There are 8 hidden switches. A switch that is on adds its own fixed numbers to the row, and there is some noise. The rows also spread widely along 12 directions, which tell nothing about the answers.
(in the rows, 128 means zero)
Known rows, each followed by its switches (1 for on, 0 for off):
[145 108 103 139 159 103 100 135  99  87 146 136  88 167 119 100 143 159
 139 116  76 149 126 139  89 119 153 114 113 143] | 1 1 1 1 1 1 1 0
[134 124 141 148 126 128 107 145 115 114 127 119 127 115 104 125 157 118
 140 130 129 126 115 112 125 143 129 123 125 121] | 1 1 1 1 0 0 0 0
[144 113 145 112 114 135 143 128 114 122 129 117 128 124 110 139 169 125
 124 102 141  89 144 164 113 127 128 107 112 137] | 0 1 0 1 1 0 0 0
[140  99 142  92 126 122 123 121 122 127 130 159 119 150 130 121 172 124
 165 101 131 102 150 124 111 132 106 147 119  89] | 1 1 0 1 1 0 1 0
[ 92 132 116 120 126 141 126 132 111 177 135 131 137 155 109 154 127  67
 145 106 132 105 148 121 114 111 104 117 122 108] | 1 1 1 0 1 0 0 0
[154 224  99 119 126  99 141 154 154 118 193 117 126 127 146 121 147 106
 117 167 170 112 117 139 156 186 153  92 166 136] | 0 0 0 1 0 0 0 0
[124  78 133 115 123 158  88  91 134 173 154 126 150 155 151 140 154  35
 125  94 119 131 131 101  98 116  81 132 121 126] | 1 1 0 1 1 0 0 0
[181 158 117 179 135 176 124 155 122  71 139  74 102  81 102 116 150 118
 111  63 163 119  83 121  87 198 115 197  91 183] | 0 1 1 0 1 1 0 0
[125  68 166 144 105 134 158 135 111  98  99 135 109  90 112 131 157 162
 133 104 109 126 160 163  94 129 156  96 133 131] | 1 0 0 0 1 0 0 1
[ 94 142 123 127 146 109 115 124 140 145 145 127 134 134 119 148 143 104
 123 130 117 157 115 113 148 109 160  83 163 115] | 1 1 0 0 0 0 0 1
[120 162 132 157 162 143 122  90 169 108 148 163 128 107 134 155  84 169
 106 132  96 135 134 135 108  96 234  97 150 146] | 1 1 0 0 1 0 1 1
[102 125 119 158 161  82 115 212 103 105 137 109  80 140 100 114 139 155
 133 161  90 147  91 140 105 140 182  78 137 153] | 0 1 0 0 1 0 0 0
[153 111 141 113 167 176 102  66 103 115 106 128 157 135  69 158 115 149
 120  43 119  73 143 141 101  62 118 154  59 130] | 0 1 0 1 1 0 0 1
[113 112 102 125 110 105 147 176 130 125 136 117  90 157 141 121 172  89
 135 128 112 183 122 125 128 154 117  92 168 142] | 0 1 0 0 1 1 1 1
[150  87 147  76 171 101 106 153  65  88 113 131  95 153  66 105 206 190
 171  57 138  70 123 153  99 116 106 164  65  97] | 0 1 0 1 1 0 0 0
[136 162  93 134 158 121 126 143 105 110 160  91 122 127  82 127 137 124
 116  73 149 104  90 167 111 146 132 138 105 160] | 0 0 1 0 1 1 1 1
[ 95 126 136 157 186 147 111 142 152 142 136 138 113  86 110 161 163  97
 143  63 144 163  89  94 113 126 143 206 165 117] | 0 1 0 0 1 0 0 1
[127  91 171 102 149 107  86 140 136 109 135 179 109 151 134  98 168 118
 179 149 118 151 111  56 130 124 139 133 149  73] | 0 1 0 0 1 0 0 1
[219 164 111 139 107 115 171 111 111  66 151  89 111 138 141 106 165  99
 106 119 124 160 158 147 138 179  90 113 139 152] | 1 1 0 1 1 0 0 0
[175 106 173  98 104 144 153  48 148 151 154 129 181  86 128 130 169  78
 113  82 176  93 153 154 136 137 119 144 150 110] | 1 1 0 0 0 1 1 1
[199 115 152 130 139 161 138  94 140  92 141 128 119 105 156 100 172 101
 128  81 150 156 134  89 123 162  84 198 145 119] | 0 1 0 0 0 0 0 1
[172 139 133 142 149 126 109 135 106  54 130 108 115 119  88 114 144 172
 119 102 124 117  99 141 114 143 147 123  92 155] | 0 0 0 1 1 0 0 1
[191  84 148 116 159 169 102  68 115 103 122 147 134 143 133 107 137 126
 137  75 106 128 158  96 100  96  81 181 102 112] | 0 1 0 1 0 0 0 1
[118 109 121 159 169 161  79 134 152 120 136  99 124  91 119 152 172 111
 111  62 136 151  46 106 112 143 131 184 125 156] | 0 1 0 1 0 0 1 0
[152 136 127 172 190 119 114 119 110  98 129 124 121 109  88 130 116 164
 126 110  91 143 110 142 122  98 164 151 134 139] | 0 1 1 1 0 0 1 0
[147 144 129 158 119 139 152 111 124 110 116 134 134 122 119 132  95 132
 125 145  99 144 158 127 135 114 144  96 143 129] | 1 1 1 0 0 0 1 1

New rows, each followed by its switches (1 for on, 0 for off):
[135 107 120 138 122 160 120 143 110 106 120 107 122 118  92 137 141 143
 121  74 128  95 129 159  79 134 128 123  86 163] | 0 0 0 1 1 1 0 1
[126 161 125 120 132 149 118  99 152 128 125 147 148 137 118 158 118 125
 124 128 121 124 145 109 149  88 151  93 138 118] | 0 1 0 1 0 0 0 1
[147 105 148 138 131 153 129 113 130 134 137  97 155  86 112 131 135 112
 104  82 150  85 101 159 112 144 118 146 110 149] | 0 0 0 0 0 0 1 0
[105 117 113 126 137 141 119 141  89 146 107  86 145 122  62 162 145 127
 123  56 134  76 122 171 109 115  94 126  75 132] | 1 0 0 1 0 0 0 0
[ 58  94 127 105 133 127 124 142 125 178  94 133 141 145  89 174 149 104
 147  95 119 128 121 124 149  76 117 101 137  98] | 0 1 0 0 0 0 1 1
[175 109 163 120 121  84 121 139 108  83 135 130 127 141 124  74 143 126
 144 179 112 141 121 103 149 148 125  83 144 106] | 0 0 0 0 0 0 0 1
[126 140 150 161 145  96 101 113 148 118 141 124 155 114 109 153 135  71
 126 158 105 183  85  99 173 115 156  95 183 121] | 0 0 0 1 1 0 0 0
[ 64 133 125 168 146 126 120 170 114 200 148  97 145 116  83 168  98  70
 114 144 117 100 108 162 102 109 167  80 139 162] | 0 1 1 0 1 0 0 0
[123 139 131  87 150 118 100 103 117 137 141 152 141 177 111 135 121 113
 148 119 120  96 139 107 129  93 130 106 102  87] | 1 1 0 0 1 0 0 0
[131 139  95 127 167 114 125  88 106 136 134 120 136 174 111 151 108  71
 130  82  91 169 143 115 142  89  82 130 131 106] | 1 0 0 0 1 0 0 0
[141 141 119 119 153 120 126  67 140 143 179 138 152 125 131 137 132 117
 106 105 122 124 160 167 115 101 169  99 159 130] | 1 0 0 1 0 1 0 1
[127  90 140  99  87 161 126  69 133 168 160 155 153 153 157 142 125  89
 114 126 120  78 189 166  91  86 145  57 125 145] | 0 0 1 1 1 1 0 0
[115 125 132 151 137 121 141 189 123  76 101 144  85 108 102 125 134 194
 152 122 112 127 114 137 108 145 173 121 126 130] | 0 0 0 0 1 0 1 1
[ 82 134 104 174 137 164 126 154 131 159  92 140 126 130 113 160  63 100
 145 120  89 149 154  90 106 107 107 133 135 112] | 1 0 0 0 0 0 0 1
[157  80 170 132 123 120 113 158 112 137 142 124 129 113 123  89 160 108
 138 156 129 102 130 130  94 157 122 121 136 130] | 0 1 0 1 0 0 0 1
[106 158 114 140 162 144 105 157 123 139 138 141 115 117  89 143 122 163
 147 108 137  75 131 140  94 114 174 144 111 129] | 0 1 1 1 0 1 0 0
[113  90 126 104 161 121  67 102 111 139 174  94 150 142 102 134 188  71
 110  56 141 121  67 132 106 126 109 125 100 139] | 1 0 0 1 1 0 0 1
[143  92 115  99 126 150 100 108 110 104 114 145 111 189 126 127 134 142
 138  99  87 116 160 118  97  85 114  95  84 128] | 0 1 0 1 1 1 0 0
[207 167 133 175 122 182 153  39 135 126 133  97 190  88 111 162  78  49
  91  81 132 119 165 142 129 131  81 165 121 147] | 1 0 0 1 1 0 0 0
[125 161 114 145 145 152 141 111 112 107  83 144 124 141  79 178 108 145
 149  93  98 136 168 121 145  67 126 130 118 110] | 0 1 1 1 1 0 0 0
[130 128 104 130 156 176 117 129 110 106 131 101 114 108  85 135 140 181
 104  35 147  73 104 169  75 122 149 153  65 172] | 0 1 1 0 0 1 1 1
[140 117 132 136 118 131 148 142 142 137 126 159 107 125 151 130 163  83
 168 115 128 152 161 103 119 159  88 178 169  91] | 1 1 0 1 1 0 1 0
[ 80 207 104 168 187  80 131 155 174 107 162 150 104 102 118 169 115 162
 123 153 109 178  81 139 160 116 252  92 205 135] | 0 0 0 0 1 0 1 0
[ 93 109 132 181 193 105 131 143  83 198 156  79 146 102  58 153 108  73
 108 104 103 111 114 198  90  91 154 125 144 164] | 0 1 1 0 1 0 0 0
[123 150 110 120 123 156 101  88 154 103 134 161 135 151 134 156 112 137
 128 114 113 120 128 116 133  93 165  94 117 132] | 0 0 1 1 1 1 1 0
[188 105 116 178 128 133 133 183 109  89 140 105  88 125 146  79 117 122
 129 141  95 135 125 140  66 195 100 152 116 173] | 0 0 0 1 1 0 1 0
[101  69 174 156 107 150  84 182 121 115  71 148 120 119  97 128 105 177
 154 177  81  92 124 104  92 106 169  76  92 124] | 0 1 0 1 0 0 0 0
[139 142 120 132 113 165 146 140 143 131 109 164 115 126 135 123  99 133
 161 114 129 106 180 101  99 145 110 168 124 100] | 1 1 0 0 0 1 1 1
[204 144 135 144 128  87 174 152  84  93 144 113 117 127 114  67 117 131
 142 169 120 122 155 159 132 169 106 118 147 128] | 0 0 1 0 0 0 1 1
[185 132 125 161 139 110 149 172 114  62 118 123  86 121 134  80 125 164
 146 140 104 151 127 120 120 177 112 152 132 129] | 0 0 0 0 0 0 1 0
[135 107 121 157  99 201 134  84 149 121  80 137 131 130 130 179 109  96
 124  77  92 156 175 103 115  87 104 131 121 142] | 0 1 0 1 1 1 0 0
[131 116 139 106 126 110 108 139 143  89 136 134 115 136 134 119 193  98
 148 107 147 170  71  81 161 157 108 134 149 104] | 0 0 0 0 1 0 1 1
[133 120 145 140 128  98 151 126 114 147 141 133 151 111  99 135 124 109
 134 141 114 110 152 178 119 126 146  98 156 121] | 1 0 0 1 1 0 1 1
[153 143 114 144 150 164 132 114 133 123 145 127 125 125 139 122  93 125
 115 101 123 114 146 125  94 128 123 144 119 142] | 0 0 0 0 0 0 0 1
[116  84 117  72 137 139 120  96 100 131 102 142 125 160  91 150 172 175
 147  36 123  75 160 165 106  76 115 130  77 100] | 1 1 0 1 0 1 1 0
[145  84 137 156 130 157  99 137 144 106 125 140 105 120 150 112 151 117
 138 119 102 172 127  82  94 139 126 147 147 137] | 0 1 0 1 0 1 0 1
[159 143 135 136 137 111 133 108 107 143 132 134 156 150 106 123  84  57
 154 144 110 130 159 104 139 123  78 137 134  86] | 1 0 0 0 1 0 0 0
[103 120 118 163 134 174 111 146 140 119  77 134 120 125  96 164  90 128
 145  89  98 133 118  93 109 107 126 155 101 128] | 0 1 0 0 1 1 1 0
[136 134 146 104 122 129 137 105 162 135 139 158 138 115 144 147 173 118
 141 119 150 119 136 124 157 124 142 130 166  99] | 0 1 0 1 0 0 1 0
[142  80 149 158 191 140 115  73 121 149 140 162 132 117 122 135 118 106
 141  86  80 154 173 131  76  78 137 178 157 113] | 1 1 0 1 1 0 0 1
[114  92 135 128 118 127 128 130 104 120  87 130 122 157  97 154 135 132
 138 125  78 137 154 136 131  76 128  67 119 124] | 0 1 0 1 1 0 0 0
[132 183 126 166  95 135 186 159 108 114 109 152 117 117 102 135  55 163
 141 179 108  89 207 163 104 133 171  68 132 130] | 1 0 1 0 1 0 0 1
[102 112 124 159 137 179 119 137 127 174 136 104 143 107 102 165 105 101
  99  94 120  82 137 167  63 112 145 116 103 180] | 0 1 0 1 1 0 0 1
[111 132 134 120 118 142  80 123 105 112  69 116 162 157  50 172 122 102
 152  98 115 110 103  77 161  92  86 109  65  92] | 1 1 0 1 1 0 0 0
[126  67 170 144 163 126 104  98 125 159 134 157 152 109 107 135 128 101
 144 110  99 122 140 138  91  94 143 154 145 109] | 1 1 0 1 1 0 1 1
[ 61 110 149  95 171 138  84 128 129 191 152 126 161 103  69 171 169 134
 123  70 170  40  95 169  99  86 178 123 104 123] | 0 1 0 1 0 0 0 1
[184  80 150 128 102 169 104  49 139 119 130 120 181 129 133 123 107  87
 100 110 106 116 138 127 121 105 101 103 109 150] | 0 0 0 1 0 1 1 1
[115 123 104 152 189 121 138 104 153 126 150 148 101 120 158 145 129 141
 120  90  91 187 129 141 122  95 166 145 185 132] | 0 0 0 0 0 0 1 0
[174 123 130 152 135 141 105 102 114  94 145 137 134 127 115 109  97 135
 131 119 106 102 136 137  85 133 141 134  97 142] | 1 0 1 1 1 1 1 0
[119 152 144 138 140 135  98 143 164 130 129 137 146  96 109 148 154 103
 146 125 157 133  80  82 158 145 140 159 155 106] | 0 1 0 1 0 0 1 1
[147 117 132 132 129 135 130 101 134 112 133 139 126 130 133 138 142 130
 124 108 109 131 144 143 114 121 145 117 132 133] | 1 1 0 1 1 0 1 0
[124 127 138 135  94 125 160 152  81 115  91 108 143 105  54 141 122 180
 131 123 129  54 155 203 118 122 142  70  87 136] | 1 0 1 1 0 0 1 1
[160 162 133 127 145 177 150 101 121 126 116 146 139 116  94 157 100 156
 138  75 142  51 188 156  96 103 127 171  87 119] | 0 1 0 1 1 0 0 0
[133 102 156 146 126 138 128 146  92 120  80 139 132 126  77 132 114 101
 179 111 117 116 140  96 130 114  76 164 106  87] | 0 0 1 0 1 0 0 0
[130  80 135 135 153 166  97 119 111 130 127  93 139 100  97 143 163 130
 109  37 142  83  97 156  86 121 108 163  79 151] | 0 0 0 1 0 0 0 0
[ 84  73 130 110 150 116 114  95 110 118 114  87 124 116  80 190 249 113
 108   4 130 171  82 159 148  87 128 117 130 134] | 1 1 0 1 1 0 0 0
[121 113 110 130 149 146 107  92 138 207 159  94 177 129 112 160 130  28
 105  78 136 110 117 147 118 109  89 154 137 143] | 0 1 0 1 0 1 1 0
[116 136 120 136 162 156 101  90 145 134 118 140 143 138 114 169 114 124
 124  98 100 140 132 105 138  69 141 127 130 117] | 0 1 0 1 0 0 0 0
[124 144 131 133 136 151 123 148 104  99  87 128 129 124  63 147 100 178
 143  94 125  70 128 136 104 120 142 131  66 122] | 1 1 0 0 1 0 1 1
[119 131 117  82  92 132 139 158 144 119 118 141 109 147 140 136 204 120
 155 108 161 128 127 106 157 154  98 117 141 101] | 0 1 0 1 0 0 1 1
[154 113 127 123 129  96 149 115 138  81 143 150  98 130 157 100 175 142
 142 119 113 192 139 121 142 146 143 119 182 105] | 1 0 0 0 0 1 1 1
[188 111 172 114 123 155 151  56 136 149 165 154 160 105 159 107 132  75
 135 115 159  92 179 130 120 127 100 164 151 100] | 0 0 1 0 0 0 0 0
[150 124 139 116 134 112 131 110 131 119 179 126 126 113 146 112 196 103
 118 116 152 140 122 147 132 147 141 111 170 135] | 0 0 1 1 0 0 0 1
[141 112 156 117 135 131 108 139 120 109 110 136 126 121 100 127 162 150
 152 113 134  97 125 115 126 123 127 134 109 104] | 0 1 0 1 0 0 0 0
[154 147 150 126 165 105  77  96 123 112 138 172 152 152 107 111  93 141
 163 169 100 112 125  83 144  94 155 126 122  79] | 1 1 1 1 0 0 1 0
[ 86 134 109  95 144 137 147  92 121 150 162 142 122 138 122 164 170 123
 119  54 148 109 155 173 108  96 153 106 136 124] | 1 0 1 0 1 0 0 1
[169  69 132 100 139 150 126  25 130 130 163 143 141 170 177 116 135  84
 100  83  88 153 169 135  99  85 107 107 133 138] | 1 1 0 0 1 0 1 1
[105 155 147 102 111  84 105 160 112  90  77 156 138 165  64 150 128 150
 180 174 110 113 118  89 191  94 141  55 112  68] | 0 0 0 1 1 0 0 0
[118 116 150 120 101 141 113 124 137 124  85 165 148 154 101 144  85 123
 157 158  97 113 147  89 142  87 142  80 115 101] | 0 1 0 0 1 1 1 1
[158 168 126 134 206  87 113  96 122  79 154 144 122 136 104 114 111 173
 127 124  99 156 119 123 149  91 180 120 150 111] | 0 0 0 0 0 0 0 1
[121 110 157 107 127 112 126 115 136 136 129 151 149 117 108 149 157 120
 150 116 137  97 127 147 141 110 142 119 138 101] | 0 0 0 1 1 0 1 0
[140 127 108 126 113 179 111 152 102  97 106 132 102 166 114 124 125 140
 145 101 117  99 148 104  86 128  93 125  64 143] | 0 1 1 1 1 0 0 1
[ 97 129 132 102 175 104 132 152 117 106 103 188  85 141  97 141 163 222
 177 110 109 120 165 133 125  76 180 127 144  76] | 0 1 0 1 0 0 0 1
[102 138 128 177 119 158 109 130 165 146 148 118 144  89 120 168 123  91
 103 132 126 129  93 138 113 129 191 103 152 176] | 0 1 1 1 1 1 1 0
[112 103 154 102 116 117 112 102 137 140 125 137 160 115 101 151 171 104
 138 112 141 124 124 129 156  99 141  92 151 102] | 0 0 0 1 0 1 0 1
[139  96 141 100 128 108 145 116 115 144 131 144 120 152 123 124 169  85
 156 108 125 137 166 129 131 113 102 131 156  93] | 0 1 0 0 1 1 0 0
[124 154 122 151 140 136 139 135 141 152 139 147 128 129 125 148 106  95
 136 147 110 134 165 126 113 116 146 116 164 128] | 0 1 0 1 1 0 0 1
[111 162 122 151 151 101 127 165 133 158 144 114 143 112  94 148 113 119
 123 159 120 105 111 159 135 126 170  98 153 138] | 0 1 0 1 0 0 1 0
[103 176  99 161 173  91 134 136 141 153 142 118 141 128  97 165 112  99
 117 150  94 179 114 141 169  96 164  91 193 133] | 0 1 0 1 0 0 1 1
[121  57 130 143  96 106 127 157 105 126 102 117 109 161 131 121 153  90
 139 148  67 173 138 129 117 128 101  70 140 136] | 1 1 0 1 1 0 1 0
[142  83 164 118 144 139  72  78 113 164 169 144 166 145 122 118 128  65
 133 128 118  89 131 115  89 103 125 124 109 119] | 1 1 1 1 1 0 0 0
[213 152 136 145 129 171 145  59 151  91 132 179 135 137 174 107  68 127
 136 151  92 146 214  92 121 110 111 143 152 107] | 0 0 0 1 0 0 0 1
[164 162 141 143 137  87 144 139 123 127 155  78 159  92  85 131 156 102
 104 144 152 110  93 173 164 159 148 104 153 147] | 0 1 0 1 0 0 1 0
[131 101 139 108 132 132 129 120 120 105 107 157 114 132 106 139 171 154
 157  81 123 118 145 129 114 115 128 143 117 101] | 1 1 0 1 1 0 1 1
